Every row belongs to one group in each of 3 separate groupings. Each group adds its own fixed numbers to the row, and there is some noise. The rows also spread widely along 12 directions, which tell nothing about the answers.
Some rows, each with its group in each grouping after it:
[ 32 -35 -14  -7  19   9  33 -28 -19  30  51 -12  23 -10  38  44  33 -22
   2   2 -17  -3 -31   5  -2  22  14   8  46  29  12  13  32  16] => (2) C (2)
[ -6 -24 -27  11 -36  25  -5   2 -47  24  31 -16  10  25  23 -29 -14  28
  13   4  -2  32  -9  -3 -19   1  35   6  39  42   9   3  -3 -14] => (3) E (0)
[  8 -27  -4   0  -3  16  34 -17 -41  47  25  21 -21  16  28   2  22  24
  13 -31  11  11  -9  -5   8  16  24 -11 -23  18 -18  16  13  14] => (3) D (4)
[ 25 -34 -13  -2 -17   2  23 -22 -42  52  20 -28   5  18  38  -5 -11  50
  24  -5   7   8 -38  -3 -13 -18  35  26  33  11 -23   9   1 -21] => (1) E (1)
[-25 -21 -23  53 -38  45 -28  33 -46 -10  39  -8   8  19 -10 -22  16  -4
 -33 -21  -3   9  56  15   2  21   2 -36 -25  53  15  17  -3   4] => (0) K (2)
[-20 -24 -28 -10   0  -6  20  14 -51  13 -43  17 -15  68  53 -70  29  10
  10 -22 -15  55  25   9 -28  19  65  19 -16  13   3  -2 -18  -6] => (1) C (3)
[ -4 -10 -15 -31 -36   3  32  -8   0   8  23  17  -1   4   3  -1  38  -2
  25 -17 -21   8 -19 -12  -4 -12 -10   6  -4  34   6 -29  27  18] => (0) K (3)
[ -7 -10  11  21 -61  18  -3  13  -8 -23  37  -5  14  -8 -21  12   8   3
   9  -3 -20 -20   4   4   9 -15 -37 -17   5  39  -2 -15  15  -4] => (2) A (4)
[ 10  10 -16   3 -34  56 -19  -1 -37  25  45  20   4  31   1 -14  -4   5
  -5   2  14  47  -4  -8 -13 -25   4  -4   6  52  -3 -18 -12  10] => (3) A (0)
[  2  -9  16  33 -40  55   0  -7 -49  44  32  19 -19  33   1  -1  -8  44
  -7 -16  10  27  -1 -17  30 -18   0 -22 -40  17 -62  13  -5  -2] => (3) D (1)
[  6 -18 -35 -12   5   1  54  15 -25  34  22  -6  -3   0  36   4  24 -12
  16 -28   6  16   8  10  -8  24  26 -10  10  11  -2  30  32   4] => (1) C (2)
[-16  33  28  14 -24   7  11  -7  28 -51 -25  42  21  -9 -26  59  42 -16
   2  -1 -50 -20  10  -8  29 -60 -79  30  -3   7 -28 -39 -18  31] => (3) D (3)
[ 17  -2  14  33  -8  49  22 -14 -50  43  39  -2 -14   9  15  34  -4  25
  13 -31  11 -13  -4  -6   8 -16 -16 -15 -16   6 -54  16 -16   2] => (0) E (1)
[ -8   0 -11   9 -18  15  28   9 -13  14  14   9  16  18  15  14   4   5
  17  -6 -16  37  11  -7   6 -16  -8  -3  17  11 -36  16  13  -5] => (3) K (1)
[ -8   6  11  -7 -34  29  -5 -10 -35 -24  31  22   3  20 -10   2   9   3
  25  -3 -17  -2  -9   5 -30  -8 -18  -5  16  50  11 -45 -24   6] => (2) D (4)
[ -4  -6  21  39  -1  19  39  15 -28 -13 -10  -3  -2  12  21  15  32  -1
  36 -38 -19 -34  42  16  -2  -4 -30 -29 -28 -13 -34  -4 -32  -9] => (0) C (4)
[ -9 -10  -4  11  -3  18  15 -24 -37  53  10  35 -20  21  31 -15  19  37
  13  -4  -6  27  -7  -6   0  -6  14  15   9  -4 -21  11   0   7] => (3) D (3)
[-19  -4 -22   1  -6  12  28   2 -33  17  43  19  -7  -1  16  16   9  -9
  14 -12 -11  12   8   5 -14  35   5 -13  38  28   3  29  26  14] => (2) D (2)
[-19  10 -23   2 -20  41  20   2 -36  41  31  33 -15  27  24 -11  -2   5
  14 -14   6  54  13  -6  -4   3  15 -15  16  17 -28  25  10  10] => (3) E (2)
[ 36 -24 -26  -2 -30  13  43  25 -22  49  30 -38  19   4  20   6  -3  18
  28 -30  13   2 -14  -1 -11 -32  12 -23 -18  18 -19  11  11 -29] => (0) K (3)
[ 19  12  -9 -17 -27  23  45  -3  13  31  41  18  -1 -22   0  22  30  -3
  32  -9   3   9  -5  13  -2 -38 -42 -12  16   1 -18  -6  37   7] => (1) A (4)
[-12  -7 -10  32  -3   9  -7  -5 -25 -11   5  11  -2   8   9  -3  37  13
   6  -4 -25 -23  23  23 -17   5 -15  15  19   7  18 -11 -16  -4] => (2) D (2)
[-29 -12 -16   7 -56  11  18  34 -37   6  15   9  -2  20   4  -6 -13   8
   3 -35   6  25  18 -26  16  10  19 -26 -21  43 -24  23  17   4] => (3) A (2)
[ 30 -30   9  10  -6  33  29 -17 -37   8  24 -22  10  26  31  -9  39  12
  66  -9 -24 -23   6  16 -37  11  -4 -25  -5   6   7 -38 -33 -28] => (0) A (1)
[  7  -5 -59 -37 -12 -34  54  24  -4  34   0   8   2   3  33  -2   1   1
  24 -45  24  30 -17  -5 -16 -22  30   9  10  20  -1  20  37   1] => (3) E (4)
[ 12  -5 -16 -10 -20  19  36  11  -2  35  35  19  -6  -1   2  20  27 -19
   7 -17  -2  21  -7 -10  20  -7 -10 -17 -14  23 -22  10  49  16] => (2) A (0)
[  7   5 -26 -14  20  12  25 -24 -10  21  24  22  11   3  29  12  35  -4
  27   4 -15  25  -6  10 -29 -13  -6  25  54  14  15 -17   3  16] => (3) K (0)
[-44  -9   5  45  11  25   9   0 -41  11  17  51 -39   4   8  14  44  -3
 -33 -35  -7   0  53  -7  36  48  -2 -10 -37  21 -18  34  13  55] => (3) A (0)
[  2   5 -11  -3 -28  10  37  26  -3  15  19  14  -8 -14   0  14  21  10
  33 -38   6 -18  11  -2   0 -19 -26 -17 -31  11 -12  -8   9   9] => (3) A (3)
[-47  27  15  45 -42  17  26   6   2  15  12  22  20 -13   4  55 -23   7
   5  22 -41  34  20 -25  44 -37 -57   2  82 -23 -80  60  31   2] => (3) A (2)
[-12   1  -9  14 -41  22  15   5 -29  29  19  -1   2  14  17 -23 -12  37
  39   6  -7  29   3  -7 -12 -23  -1   1  41   3 -22   5  -2 -25] => (3) A (0)
[-23 -31  -6  16   8 -13  17 -32 -42   7  20  16 -10 -13  25  26  25  26
  -4 -19 -15 -34  -6  -6   6  40  13  27  26  24  17  15   6  29] => (3) D (2)

New rows. What belongs after each?
[-46 -14  12  25 -86  18 -17   9  -9 -31  16  -5  23  22 -24 -23  -1  16
   7  35 -52  34  18  -9  21  -8 -21   3  46  36 -20  -1  26 -13] => (1) A (1)
[  9  14 -17 -16 -33  18   2 -13 -18  15  30   9  13  12  11   3  -6  17
  34  14  -8  18 -30   4 -39 -39 -12  15  55  24   7 -27  -9 -16] => (2) D (2)
[-19  -7   4  27 -14  11  24 -20 -14  23  -4  26 -19   9  17  -1  42  32
  18 -13 -23  -6  15  -1  13 -23 -28  12   6 -23 -33   1   2   6] => (0) K (2)
[ 11 -10  14  23   2  22  22 -19 -33  25   6  28 -21   9  15  17  35  29
  11 -32   4 -18   4   4  16 -14 -12  -5 -41  -3 -29  -5 -17  13] => (3) D (4)
[ 32 -24   6  25  20  18  36 -23 -29  37   0  -5  13  17  47  36  35   8
  12 -19 -11 -15  -1  -1   4 -13   0   7   0 -16 -33   7 -20  -2] => (0) A (2)
[  8   0  -6  13 -16  49  10 -13 -20  39  46  16   8   7  20  10  14   4
  17   9  -8  29   4   2  -3 -10 -17 -11  32   4 -18   5   4   4] => (3) A (2)
[ -9  -1  -2   0 -10  19  18 -16 -29  -3  31  24  -5   4   5  18  25  -2
  15 -27  -7  -8   5   3 -17   0 -16  -4   8  34   1 -15  -4  26] => (0) K (4)
[ 22 -19  -8 -38 -51  25  33 -15 -43  47  44   1  -8  22  18 -18 -19  43
  52 -20  20  26 -50 -20 -21 -13  32 -16   1  41 -11 -21   4 -14] => (3) D (4)
[-12   3  13  57  10  59  17   8 -21  26  25  29 -16   0   9  16  54 -12
  -7 -13 -19   3  61  30  20  12 -41 -30 -28 -23 -32  31   3  19] => (1) A (3)
[  9  -2  -8  -4 -30   7  31   6 -15  19  23   3  11  -4  12  25  -9  14
  29 -24   5   3 -14 -11  -4 -27 -10  -4  19  21 -24   3   8  -1] => (3) A (4)
[-42  17 -22  12 -48  16  32  29 -17  40  23  38 -10   6   6  16 -20  -4
 -12 -19   7  64  22 -32  39 -10  -3 -19  14  15 -60  67  53  20] => (3) A (2)
[  3 -13   9 -30 -48  32  35 -13 -42  32  42 -12  -7  26  25 -27 -15  30
  71  10 -18  25 -39 -15 -27  -2  17 -15  42  28 -17 -25   3 -29] => (2) C (0)
[ -7   7  10 -11   6   4  56 -14  -2  -8   8  28   0 -12  11  42  41  -7
  43 -21 -35 -22   4  -1  -4   7 -34   1   4   1  -7 -18  -3  24] => (3) D (3)
[  5 -11  -8  13 -12   8   7  -6 -36  20   6  10   0  14  19   7   9  23
  -8 -22  12  -2  -4 -11   6 -22  10  19  -7  14 -18   2 -17   5] => (3) C (2)
[ 39   1 -10 -16   1  15  63   5   1  45  24 -14  12 -14  24  35  21   5
  49 -23   5  -6 -13  16 -15 -40 -24  -7   5 -15 -23   1   9  -7] => (1) K (3)
[ -6  -7   5  11 -13   1  21 -10 -60  24  15  -1 -11   5  27  13 -25  50
  27 -25  14 -17  -9  -6 -27 -11   9  15  30  14 -25  13 -28  -1] => (1) A (4)
[ -8  10 -13   7  -2  10  28  10 -13  20   7  34 -24   8   7  10  30 -16
 -12 -27   2  18  13  -3  22 -13  -9   3 -21  13 -29  15  23  24] => (2) C (0)
[-12 -21  25  41  -2  10   0 -22 -27  -2 -28  13  18  36  28   2  26  29
   2   7 -42   4   7  -4  14 -21  -5  31   9  -7 -29 -10 -39  -1] => (3) K (3)
[ 19  11  -6  -4  -3  39  32 -13 -48  47  33  21 -19  26  21   7   3  17
  40 -30  14  14  -7  -1 -25 -13  -2 -20 -14  11 -32  -8 -23  -2] => (0) D (1)
[-38  -2   3  24  12 -10  55 -19  -1  13   6  15   5 -22  33  38  29  15
  45   2 -47 -11  21   4   4   8 -40  14  76 -37 -28  27  22   3] => (3) K (2)
[-37 -26 -28  29 -18 -28  42  13  12  37  -6  16  -9 -11  27  -9  44  11
  -2  -1 -38  20  24   0  35   6 -11  15  31 -24 -23  58  73   5] => (0) A (3)
[-23  -1 -15 -14 -88  35   3  10 -42  35  73   0 -10  -3 -10 -19 -48  42
  26  -5  13  23 -28 -25 -18 -10  -2 -17  36  57 -12   5  20  -5] => (0) A (3)
[-15   2 -14   8 -14  21   6   3 -22   8  14  28 -11  13   4  -8  29   4
  -2 -21  -1  17  21  -2   3 -11  -4   4 -14  28  -2  -9  -1  21] => (3) K (0)
[-11  -5   7  21  -4   6  10 -13 -26 -10 -22  25   1  27  22   6  30  10
  -5 -18 -22  -2  14 -10  16 -19  -2  23  -9   4 -24 -10 -26  12] => (3) C (2)
[ -8  -6  -9  37   6  16  -1  -6 -39  29  14  31 -21   3  16  12  23  18
 -34 -33  19  -7  20  -2  23  -6   3  13 -27  10 -21  24  -6  29] => (3) C (2)
[ -8 -14 -36   0 -36   5  -5  20 -14  14   9   2  -6  10   2 -45  29  23
   0 -15   3  18  15  19 -13 -20   4  10 -12  21  22 -12  14  -7] => (1) K (3)
[ 17  29 -11 -12  12  24  26   3  -5   9   7  38   5   8  12  27  27 -25
   6 -26   3  17   7   1 -12 -39 -18  10 -17  15 -12 -19 -21  26] => (3) C (3)
[ -8 -17  10  41  10   7  39   0 -24  -1   4  -9  15  11  26  39  27 -18
   7 -10 -40  -5  19  -3  19  10 -11  -6  18   3 -40  28   8   2] => (0) C (1)
[  9  12  -8   2 -10   9  16 -17  -7  18   4  17  12  -2  18  15  15  18
  24   1  -9   9  -9  -2 -13 -46 -19  28  35   3 -12 -21 -13   1] => (3) A (0)
[ -5   8 -39 -24 -27  -1   4  23 -22 -33  21  10   7  14 -14   3  10 -17
   1 -45  13   0   7  -8 -34 -11   3  -1 -22  74  24 -31 -10  26] => (0) K (1)
[ -8  -1 -42 -40 -25  -4  31   7 -26   5  42  -8  14  -6  22  -9 -11   6
  54  -7   0  18 -15  -3 -56  14  18   3  63  53  37 -19   9  -1] => (3) A (0)
[-21 -21 -18   4 -21  -5  31   9  -4  -1   4  14  -4   3  11  -8  45   0
  13 -27 -17   1  23   1  14  12  -1  -7 -18  15   2   1  23  12] => (3) K (2)
[ -4  10 -19 -11 -12  10  25 -15 -14  27  22  23  -4   2  12  11  20   3
  12 -13  -6  22  -8  -4 -10 -25 -11  14  25  20 -12  -5  17  19] => (0) K (0)
[  7  17 -54 -17  11  -4  14  10 -10  24   2  46 -13  13  14  -9  39 -13
  -8 -46  29  26  13  16 -30 -35   2  12 -16  21  11  -8   7  26] => (0) K (4)
[-11 -13   0  18  -6  23  14   0 -22  17  29  20 -12  11   9   4  36 -16
 -12  -7 -14  15  13   1  23  16   1  -8  -6  23 -14  14  29  20] => (2) C (0)
[ 22   3   3  42  46  11  35  -9   2   8 -31  31  -9   4  31  16  87  -5
  27 -36 -20 -39  50  39 -12 -32 -51  -2 -34 -53 -16 -21 -34   5] => (0) A (4)
[ -7  15  25  40 -22  56  11   1 -23 -11  32  25  -1  -4 -19  42  25  -6
   5 -19 -14 -22  34   6  20  -4 -53 -34 -29  17 -28 -10 -22  18] => (3) D (2)
[  7 -34   5   8 -22  24  14 -36 -56  38  63 -25  25  -1  31  22 -26  40
  28  23 -15   8 -46  -6 -20  17  18   6  90  36   1  11   2 -14] => (3) D (4)
[-29   4   0 -12 -19   3  34 -10  -4  -7  -3  32   7  16  13  14  31 -15
  16  -1 -44  29   0 -14   8 -12 -19  15  26  16 -19  -7  17  26] => (0) K (3)
[-12  17   5  15 -42  38  -2 -15 -52  41  43  20 -21  22   6 -11 -30  61
  39   9   2  21 -12   0 -28 -26 -16  -1  41   5 -40  -1 -21 -25] => (2) D (1)
[ 32 -12  10  20  34  31  -4 -45 -56  25   2  36  -8  31  33  21  32  16
 -19 -29  13  -3  -9   4  -5 -13  17  23 -34  20 -11 -16 -53  30] => (3) D (4)
[ -6 -16   4  43 -15  26  14  -8 -32  27   5  10  -2  23  20   1  21  22
  -2 -14 -12  10  17   2  14 -24 -11  -5  -3  -8 -45  19  -3  -3] => (0) K (4)
[-55  -6   7  25 -24   4  18  -4 -36  16 -19  31 -25  27  32 -38  12  44
  25   2 -32  28  26 -10   7   4   5  17  26 -16 -33  18  -4  -6] => (3) C (3)
[-18   3 -25 -15 -78  11  -1  28 -30   0  -3 -11  11  51   6 -58 -30  33
  42   6 -11  55 -10 -12 -32 -44  21   4  30  40 -11 -27  -6 -44] => (2) K (0)
